The rows are grouped in 4 different ways at once. Each group adds its own fixed numbers to the row, and there is some noise. The rows also spread widely along 9 directions, which tell nothing about the answers.
Known rows, each followed by its group in each grouping:
[-21  11  20   2 -18  -8 -14 -34  -5   7  -8  17  14 -12  -7 -36  57 -27
 -31  36   7  29  13  29  13  -5  -2  -3 -20  34  32   0 -10  10   1  17
 -15  14]
K774 K202 S K620
[-19 -23  33  -3 -29 -41   3 -19   3  -8   6  -4  -8 -17  34  -5  41   5
 -29  -2  -9  59   5  15  31 -14   3  -3  -5  34  25 -20   5  40 -18 -25
  20   2]
K535 K866 G K449
[-12  10 -33 -38 -10  18 -16  14 -24   8  14  25  19 -13 -37  -9  15 -48
 -25  41  11 -22  -2 -15 -34  -9  46 -12 -48 -17   8  21 -14   7   2  15
  -7 -22]
K535 K430 V K449
[ -5   6  -4  55 -22 -65  17 -27  40  23   6 -18 -45  29   2  34  -9   3
  20  13  16  32  21  15 -12 -36 -51 -19  34  46  13 -11  -2  47 -17  -2
  13 -19]
K764 K230 P K132
[-12  -9   8  14  -9  22 -29  34 -26  12 -22 -17  35 -23  29  33 -36 -15
   2  -4 -12   4   9   2 -44 -10  -6 -20  19  -3 -39   1   3   1  -2  -1
 -11  45]
K774 K430 G K620
[-12  27 -47  -9 -49   7  15 -41   0 -21  42  64 -13 -14 -43  15  10 -20
   7  37  30  15  29  42  35 -19   6 -23 -23   7  60  -5 -15  27 -27  22
  11   5]
K764 K202 S K950
[-26  11   4 -36 -27 -49  15  -8   2 -30  16   2  -2 -26  21 -26  65 -24
 -43  -3 -15  44  -4   9  17 -40  44  10 -14  11  47  -9   1  47 -29 -23
  11  -4]
K349 K866 V K950
[ 14 -13  25  20  10 -42 -16   7  17  22 -65 -37  -1  -2  41  48 -50  -1
   0 -51 -11  28  -4  -7 -37   2 -32   4  38  23 -33   1  13 -14 -12 -18
  22  -9]
K349 K230 P K132
[-17   6  22 -23 -20 -15  -2 -20 -18 -20  -6   6   0 -31  19  -1  36 -13
 -27  -6  -5  35   1  19  11  -7  18 -14 -10   8  36  11  -1  17 -19  -9
  17   9]
K535 K202 P K449
[-13  23  31 -29   1 -35   2 -31  -1  -3 -40   3  10 -15  21 -24  54 -30
 -38 -28  -2  30  -1  16  17  -9  32  13 -14  10  34   4   0 -18 -13   1
  10  -5]
K349 K230 P K132
[-24 -24  35 -48  29 -40  -8  17 -13 -29   4 -39  18 -30  15  -6  21 -24
 -29 -30 -27  20 -28 -14  11 -27  50   7 -26 -15   5  14   1  19 -10 -35
  15 -22]
K774 K202 P K620
[-32  -3 -12 -13   9   7 -30   0 -14  21  11   2  29   2 -25 -19  41 -33
 -15  47  14 -15  -5  -6 -18  -4  29  -4 -34  -4   0  14 -15   4   9  15
 -21 -14]
K535 K866 V K950
[-19 -25  -9   5 -15 -12  -2   5   4   0  31   9  -1  -8 -20  22   0 -11
   9  27   4  20  20  20  11 -18  -4 -27   5  12   2  -7  -9  46   0   0
  10 -12]
K764 K230 P K620
[  4  13   8   4  -6 -15   6  -2  -2 -11 -26   0  -1 -19  26  67 -48  -2
  17 -62 -10  26 -10  11 -17 -19   8   4  27  -8   4   4  11 -16 -33 -23
  17  18]
K774 K230 V K132
[  9 -25 -17  31 -37 -31  -1   5  24   0 -23   8 -10   3  27  30 -39  -9
   4 -22 -12  42  25  35  -6  -6 -44   4  22  48 -22 -41  22  21 -37 -22
  10   8]
K764 K430 S K620
[ 12 -18  30  -4 -17   0  -6 -21  -6  15 -25  21 -11 -15   4  33 -13   8
 -16   5  -3  40  11   0  26  34 -24 -15  -1  34   9   9   4   7  22  -2
  34 -27]
K764 K202 G K950
[ 16  33 -34  -7 -15  21 -14 -12 -14  23 -47  47   8 -12 -29  14 -21 -50
 -15   8  25  -5  17   0 -21  28  -3 -15 -15   5  15  14 -13 -31  -1  42
   7 -13]
K349 K202 P K620
[ 18  37   0 -10   3  10  -9 -30 -16  20 -69  16  11  -3   7  25 -11 -28
  -9 -38   8   2   7   3  -8  30  10  14 -15  -2   4  16  -1 -65  -3  26
   5  -3]
K764 K866 G K132
[  8  61   3 -12 -31   5  -4 -22 -31  -5 -40   5  -2 -36  32  26  19 -20
 -21 -20   0  24  -1  10 -26   1  11 -23   8  -9  43  28  -4 -11 -18  12
  12  34]
K535 K866 G K620
[-19 -28  23   5 -16  10 -19   6 -11  15  -1  12  26 -20   9  15  -1   2
  -8  14   4  22  19   8  12   5  -2 -11  -1  18 -12 -12  -6  12  10   0
   7   8]
K349 K430 G K449
[ 22  41   8   6  -6 -28  12 -45  10  11 -52   7 -34  -6   4  49 -18  -8
  -2 -41   9  24 -14 -15  -3  15  -2   6   5  11  37  25   4 -28  -9   6
  26 -27]
K774 K866 V K950
[-17   2 -31 -44 -23  12   8  -9 -17 -28  17  53   9 -27 -21   8   2 -41
  -5 -11  19   3   9  22  28  -8  52  -8 -40 -22  33  -7  -5 -11 -31   9
  17  -4]
K535 K430 P K449
[  4 -10   8 -15  -9 -29  -2  21  -6  -9 -14 -30   0 -12  32  31 -28 -10
 -16 -35 -23  22   0 -11 -22 -19  17   2   0   4 -19   2  12  17 -19 -27
  21  -8]
K764 K430 G K449
[  4 -17  18 -25 -29 -38  23 -28  12  -1   4  31 -25 -13  -7  -1  29 -11
 -31   7  -3  50  13   3  54   2  10   4 -31  37  39 -11  -3  35   9 -12
  35 -52]
K764 K866 G K132
[-24 -11 -10  37  -4   8 -15 -24  15  37  14  30  11  10 -43  20   2  -8
  27  41  44   3  25  24  22   4 -22 -21   3  19  10 -11 -23   4  12  36
  -3  -7]
K349 K230 P K620
[-14  24  13 -14  -4  -4  -2 -19  -9   7  12   9  -1 -19 -14  12  36  -3
 -12  19  11  10 -10  -2  11  -8  25 -12 -11  -2  39  26 -14  18  12   7
  17 -19]
K349 K430 V K950
[-26 -20   3 -31 -19  17 -32  33 -30   2 -20  14  47 -33  19 -33  24 -44
 -43  34 -18  10  23  10 -28  -5  16 -18 -12   5 -26  -5   1  18   7   5
 -13  28]
K349 K430 P K950
[  4  13   8  11 -18 -56  26 -44  30  -2   2   6 -34   7  -3  26   2   4
  -5 -32  23  37  -2  -3  44 -16   1  13 -12  30  53 -14  -3  10 -28  -7
  39 -40]
K349 K202 G K449
[ -2 -13 -37 -25 -18 -11   2   1   7   1 -37  47  11  11  -9 -27  -1 -69
 -21 -20   0   9  29  24  14   7  21  26 -40  17 -11 -40   8 -29 -27  13
  -8 -17]
K764 K430 P K620
[ 20  41 -27  -4 -21 -34   3  -2   4   6 -25 -18 -19  -5  10  40 -38 -24
 -19 -21   3   8  -9 -31 -47 -22  -2 -12   0   3  23  18   0   9 -24  -2
  30 -18]
K349 K202 G K950
[-34   4  -3 -17   4  24 -17  -2 -24  -2  19  15  48 -24 -14   7  16 -20
   3   7  20 -10   6  14  19 -13  43   1 -23 -26  12  -2 -22 -15  -2  16
  -6  19]
K349 K866 G K132

New rows. What belongs after each?
[-20  21 -25  30  -7  19 -22  -7  -5  17 -29  16  31   2   1  34 -32 -23
  26 -12  26  -7  25  28 -30  -5  -8  -9  18  -8 -17  -8  -6 -37 -28  33
 -15  44]
K349 K230 P K449
[ -6  42  48 -29  40 -11  -8 -52 -17  22 -37  -6   7  -4 -19 -20  82 -15
 -32   0   9   5 -20  -5  24  24  43  19 -38   0  40  51 -17 -36  33  23
   0 -45]
K764 K866 V K132
[  8 -12   7  22  14 -62 -17   5  27  12 -66 -51  -4  16  46  30 -47 -14
  -5 -65 -11  23  -9 -12 -36  -6 -27  22  26  28 -31 -12  21 -17 -36 -25
  17 -13]
K349 K202 P K950
[  1 -44 -26 -20 -59 -13  24  14   8 -34  44  58 -28 -43 -14  66 -58  -2
  12   0  -7  48  11   4  32 -17   1 -24   4   9  26 -25   7  69 -22 -36
  47 -21]
K774 K866 V K950
[-10  -2   4  12   0 -40   5 -25  18  19   0 -11 -10  19  -4   2  18 -14
  -3   0  12  16   7   2  17 -12   3  15 -17  26  12 -10  -7   6  -5   3
   4 -30]
K764 K866 G K132
[ -4  -4  24 -21 -33 -57  18 -21  12 -16  17   1 -27 -16   8 -17  52  -9
 -40  21 -16  52   6  17  27 -31   6  -4 -18  41  41   3   1  63  -4 -25
  26 -34]
K764 K430 S K132
[ -8 -10 -24 -38 -60 -43  16   8   6 -48  21  34  -3 -36  12 -26  25 -40
 -49  -1 -18  53  14  29  19 -42  21   4 -20  26  42 -38   7  63 -52 -32
  20   2]
K349 K202 S K620
[-14   6   5  -3   6 -14  -4 -14  -1   7  -3  -1   5   3 -11  14  15 -10
  -3  -4   3  11   3  10  -1  -7  19   6  -7   7   5   7  -4   0  -7   2
   2 -14]
K764 K230 V K449
[  0  -3  10 -18 -36   0   0 -18  -7   6 -13  56  -3 -31 -11  -8  21 -26
 -33  32   7  37  26  19  24  13  -8 -19 -11  32  35  -1  -6  26  11  13
  22 -15]
K349 K202 P K132
[ -6 -23 -41  34   0  -4 -19  11  23  47   4  12  19  32 -37  34 -57 -26
  24  20  36 -20  17  -9 -18  -9 -16   4 -11  15 -30 -26 -13 -14  -2  20
  -4 -25]
K349 K230 G K132
[-26  -3 -29 -32   8  21 -23  -5 -16  11 -11  26  44  10 -19 -26  21 -62
 -18   3  19 -26   1   0   5   1  53  20 -65 -17  -5 -10  -8 -51 -10  23
 -19  -5]
K535 K430 G K950
[ 15 -11 -51 -19 -43  12 -15   4   0   8 -30  58   9 -12 -17  16 -55 -58
 -19  16   2  10  25   7 -31   3  -9 -11 -21  19 -16 -17   6  -6 -19  14
   2   1]
K774 K230 S K950
[ 19 -13 -38 -14 -42 -16  -2  22   0  -8   9  14 -11 -26  -9  45 -54 -19
  -7  15 -10  18  13   0 -36 -17 -15 -22   3  11  -9   2   2  52 -20 -18
  27 -17]
K764 K866 S K132
[ -9   4  14 -19  11 -39 -10  25 -12 -17 -21 -49  12 -11  32  -1  20 -21
 -31 -27 -36  21 -15  -1 -38 -24  22  12   2   4 -12  14   9  22 -20 -32
  -2  -1]
K764 K202 V K620
[  1   5  -2   2  -8 -12  -6  -4  -3   9 -16   3  -1  -7  -5  20   8 -13
  -5  -2  -3  20   6   8  -5   5   2   1   3  16   4   7  -1  11   0  -2
   3 -15]
K764 K866 V K620
[ -1   4 -34 -17   1  -6  10  -4   2 -20   8  24   2  -2 -28  35 -27 -27
  14 -36   6   2  -3  12  19  -9  34  18 -21 -12  15 -11  -1 -14 -31  -8
  13 -26]
K764 K202 V K620
[ -9 -70  -2   9  20 -51  -6  15  37   6 -17 -26  11  32  19  23 -46 -21
  10 -72  -6  16 -13  -3  27  -9  10  48 -23  23 -41 -57  21 -28 -39 -43
  11 -40]
K535 K430 G K620
[ -7 -14  -6   1 -16 -18 -10 -26  17  15  16  23  -1  -5 -39   7  10  -7
  -4  34  30  14   9   4  26   4  -3  -2 -24  29  20  -2 -15  20   1  15
  16 -37]
K349 K866 S K449
[ 10  34  -6  20   3 -32 -11 -32  20  20 -33 -19  -8   6  -7  20   2 -12
  -2 -14  22  10  -9   1 -12  -1 -10   7   0  19  21  15  -7 -15 -18  13
  10 -19]
K349 K866 S K620
[-28  -2 -13   5 -17 -45   5 -10  15  -3  18   3  -6  10  -5 -16  21 -31
 -13  17   0  22   3   5  -5 -37  10  11 -14  26  19 -19   2  30 -25 -11
 -11  -8]
K774 K202 V K950
[-19 -29   3 -12  -5 -40  -7 -16  18  -8   3  -7   7   6   3 -15  24 -18
 -17  -3  -6  27   7  21  25 -15  10  20 -23  28  -1 -22   5  17 -23 -20
   5 -21]
K764 K866 S K950
[-17   3  -7  -7  -1  -8 -12  -9  -2  11 -17  18  23  -4  -9  -9  22 -26
 -12   1  11  10   8   6   6   3  26  18 -22  10   5  -8  -5 -14 -11  10
  -7  -7]
K349 K866 V K449
[-12  38 -29  25 -28 -42  13 -40  30   1  26   9 -25  10 -26   7  27 -14
   7  16  35  11   6  21  15 -40  -1  -6  -9  22  57  -7 -17  29 -31  14
  10 -16]
K349 K430 S K620
[-10  -8   2 -13  28 -40 -32  19   3  32 -42 -54  17  23   7 -25  12 -46
 -37  19 -16  -9  -3 -26 -64 -12   7   2 -18  16 -47  20   2   5  11   2
 -13 -29]
K764 K230 P K950
[-23 -15  13  18   2   1 -24   3  -4  14  -4  -1  26 -15  -2  20   7   4
   4  10  10  15   7   8  -2   4   3  -1   8  11 -11  -2  -6   7   1   2
  -5   5]
K349 K866 V K449
[ -9 -27   3   4 -27   8 -17  24 -17 -17 -15   3  26 -30  47  40 -38  -6
   0 -37 -19  34   9  27  -7  -8 -10  -8  22   5 -15 -28  13   3 -36 -31
  10  43]
K535 K202 G K620
[-26  43  -3 -39 -33 -29  24 -29  -9 -30  21  32   2 -30   0 -33  85 -34
 -38   9   4  34   4  25  27 -39  60   8 -28  -1  76  -3 -12  29 -28   2
   4   5]
K349 K866 V K132
[ 11  12 -10  29  28 -61   0 -28  36  32 -27 -39 -34  44 -29  28 -27 -17
  11 -15  28  -6  -8 -27 -22  -4 -16  11 -16  27  -3  18  -5 -11 -12  11
  18 -71]
K764 K202 P K449
[ 19   4   8 -12   8 -13  -8  -9  -4  22 -30  -6  -8   2 -14  14  -4 -20
 -25   2  -1  11  -3 -21  -4  20  -1  -1 -23  19   5  22  -8  -4  19   8
  18 -48]
K764 K202 G K620
[ -9 -29 -23  20 -39 -33   1  -7  30  -3   0  28   4  -3   7  14 -24 -16
   4 -12  11  36  24  34  18 -20 -19  17   5  37   1 -49   4  17 -43 -16
  10   3]
K349 K866 S K132
[ -9 -21 -28 -16  11 -10  -4 -20  17  -1  18  29   9  14 -55   3  -6 -31
   5   2  25  -5   3  13  45   3  21  21 -53   9  10 -14 -11 -15 -15   4
   7 -51]
K764 K202 S K620
[  3   7 -11   6 -24  -3   4  -6  -2  15  -8  19  -9  -8  -7  36 -34 -19
   2   2  12   9  10  -6 -11 -12  -3 -11  -8   8  12  -1  -3   5  -4   7
  13  -8]
K774 K430 G K132
[-15  12   1 -13  -7 -13   1  -2  -7   9  40  -6  -1 -16 -25  18  18  -7
 -11  35  18  -1  -5 -17   0 -33  26 -22 -21  -9  34  23 -24  40  16   6
  20 -27]
K349 K430 G K132
[-26 -19 -29  -4   8 -25 -12   3  15  31  32   2   5  22 -59 -17  15 -41
  -7  63  23 -19  -2 -28 -14 -20  22   2 -47  10  -2   2 -17  28  16  14
 -16 -55]
K774 K866 V K950
[-18 -15 -18 -20 -17  -9  -1   6  -2 -25 -24  30  28 -12  27   3  -5 -40
  -7 -49 -11  22   6  34  11 -10  35  35 -14  -2  -3 -42  15 -28 -55 -25
  -6  20]
K535 K866 V K132
[  3 -18 -11  -7  -9 -22  -7   1   5  13  -1   6  -3   6 -15   7  -9 -28
 -19   6   7  15  -5 -13   2  -2   1   2 -29  21   9 -10  -3  12  -8  -6
  14 -37]
K535 K202 G K620
[-29 -20   2  -8  -3 -43  -2   4  15   6  33 -19  12   6  -9 -10  22 -17
 -17  12  10  11  -1  -9   7 -41  31   6 -27  12   7 -14 -10  33 -12 -10
   6 -23]
K349 K230 G K449
[-22 -47  -1 -20 -36   6   0  17 -12 -14  24  38  21 -28   2   6 -12 -21
 -13  12  -8  28  23  12  24 -18  22  -8 -23  12  -6 -32   3  28  -8 -13
   9   9]
K774 K430 G K449
[ -8  46  -8 -16 -31 -13  15 -34  -8  -3   1  22 -14  -9   2  -1  40 -27
 -22   3  19  15   0  10   8 -25  27  -9 -25  -1  62   9  -9   1 -19  13
  11  -1]
K535 K430 G K132
[ -6 -46  -5 -22  -7   0   2   4   6  -5  33  37   0 -17 -35  42 -21  -4
   7   1   8  22  -9   4  42   4  20  -7 -20   4  15  -8  -5  21   0 -24
  30 -46]
K535 K230 V K620
[  4  12 -26  -7 -26 -28  -5  -6   8  15 -37  13   4  11   9 -19  -2 -49
 -39  -1   4  13  13  -6 -19  -7   2  14 -23  29   4 -19   2  -9 -20   8
   2 -12]
K349 K202 G K950
[  8  17 -12  11 -25 -14  -6  -8  -5  21 -23   1  -8   4   0  12 -11 -22
 -21  20   4  16  19  -4 -32   0 -18 -13  -7  28   0   8  -2  14  -3  14
   6  -8]
K764 K202 G K449
[-16  56  22 -11   2 -36   1 -26  -7  -3 -15 -29  -7 -16  15 -13  64 -21
 -27  -6   6  17 -10   2  -9 -29  27 -11  -1  -3  48  32 -13  14  -7  12
  10  -1]
K349 K430 P K620
[-22 -47  13  12   2 -14 -20  -2  10  26  -5  -4  20  18   5  -4   3 -11
  -5  -1  10  14   5   6  19   3   1  16 -24  28 -22 -28   3 -12  -5  -6
  -1 -16]
K535 K430 G K449
[-13 -13   9  -6  -7 -31   1 -15  17   0 -15   7  -1  -4  11   8   5 -15
  -6 -23   4  26   4  11  28  -6   6   7  -6  15  13 -17   2  -2 -16  -7
  20 -17]
K349 K430 P K950
[  3  -7   4 -15 -16  13 -14   1 -19  -5 -16  17  14 -25  11  27 -14 -16
 -14 -15  -2  21   1   6   4   9   6 -12  -9   3  11   0   1  -6 -11  -8
  18   5]
K535 K202 G K620
[ -8 -44  -7  -3 -15 -26  -3  12  16   7  16  10   5  -9 -11  17 -14 -14
  -8   1   4  26   7  -6  30  -7   6   3 -14  22   1 -30  -4  31  -4 -16
  22 -34]
K349 K866 G K620
[ -5  24 -11 -18   4  17  -9 -19 -21  20  -1  20  16   0 -39   2  13 -32
 -12  27  22 -16   8  -4   0   3  26  -3 -42  -7  18  23 -21 -15  15  31
  -2 -21]
K764 K202 G K132
[-14 -15  18 -23 -39  -8  -2   0 -10  -9   0  29  17 -33  19  -4  22 -16
 -39   8 -11  45  20  16  18 -10  18 -13  -7  20  16 -17   1  30  -9  -9
  18  13]
K349 K230 G K449
[-23   7 -22  -4 -12 -42   3  -9  13 -13   4  -3   2  -7   1   0   9 -29
  -5 -17  13  15   7   8   4 -31  26   5 -10   3  18 -16  -3  13 -41   0
   7  -6]
K349 K866 P K449
[  1 -28 -13 -22 -32 -42   9   8  13  -9  -7  18 -16  -8  10  -2   3 -29
 -30  -2 -22  43  12   4   4  -6   6  11 -13  36  -1 -25  14  41 -17 -27
  14 -32]
K764 K866 V K950
[ 12 -50 -37   3 -35  15 -23  34  -2  14 -42  37  23   1  15  26 -81 -37
  -7  -8 -13  19  39  11 -23  23 -29   5  -3  31 -59 -46  18 -12 -19  -7
   2   6]
K764 K202 G K950
[ -9 -10 -16   7  -6 -20  -9   8   9  11  -4  -3   1   8  -5   9   4 -27
  -4   1   4   5  -5   2 -17 -13   5   8 -10  16  -1  -9   1   9 -16 -10
  -1 -17]
K535 K430 V K620
[  1  12 -22  41 -28  29 -22   6 -14  36 -24  15  12  -2  -3  48 -57 -16
  20  22  21  -7  27  -1 -51   2 -32 -28  15  10 -28   2  -4 -10   0  33
 -12  31]
K774 K430 G K449
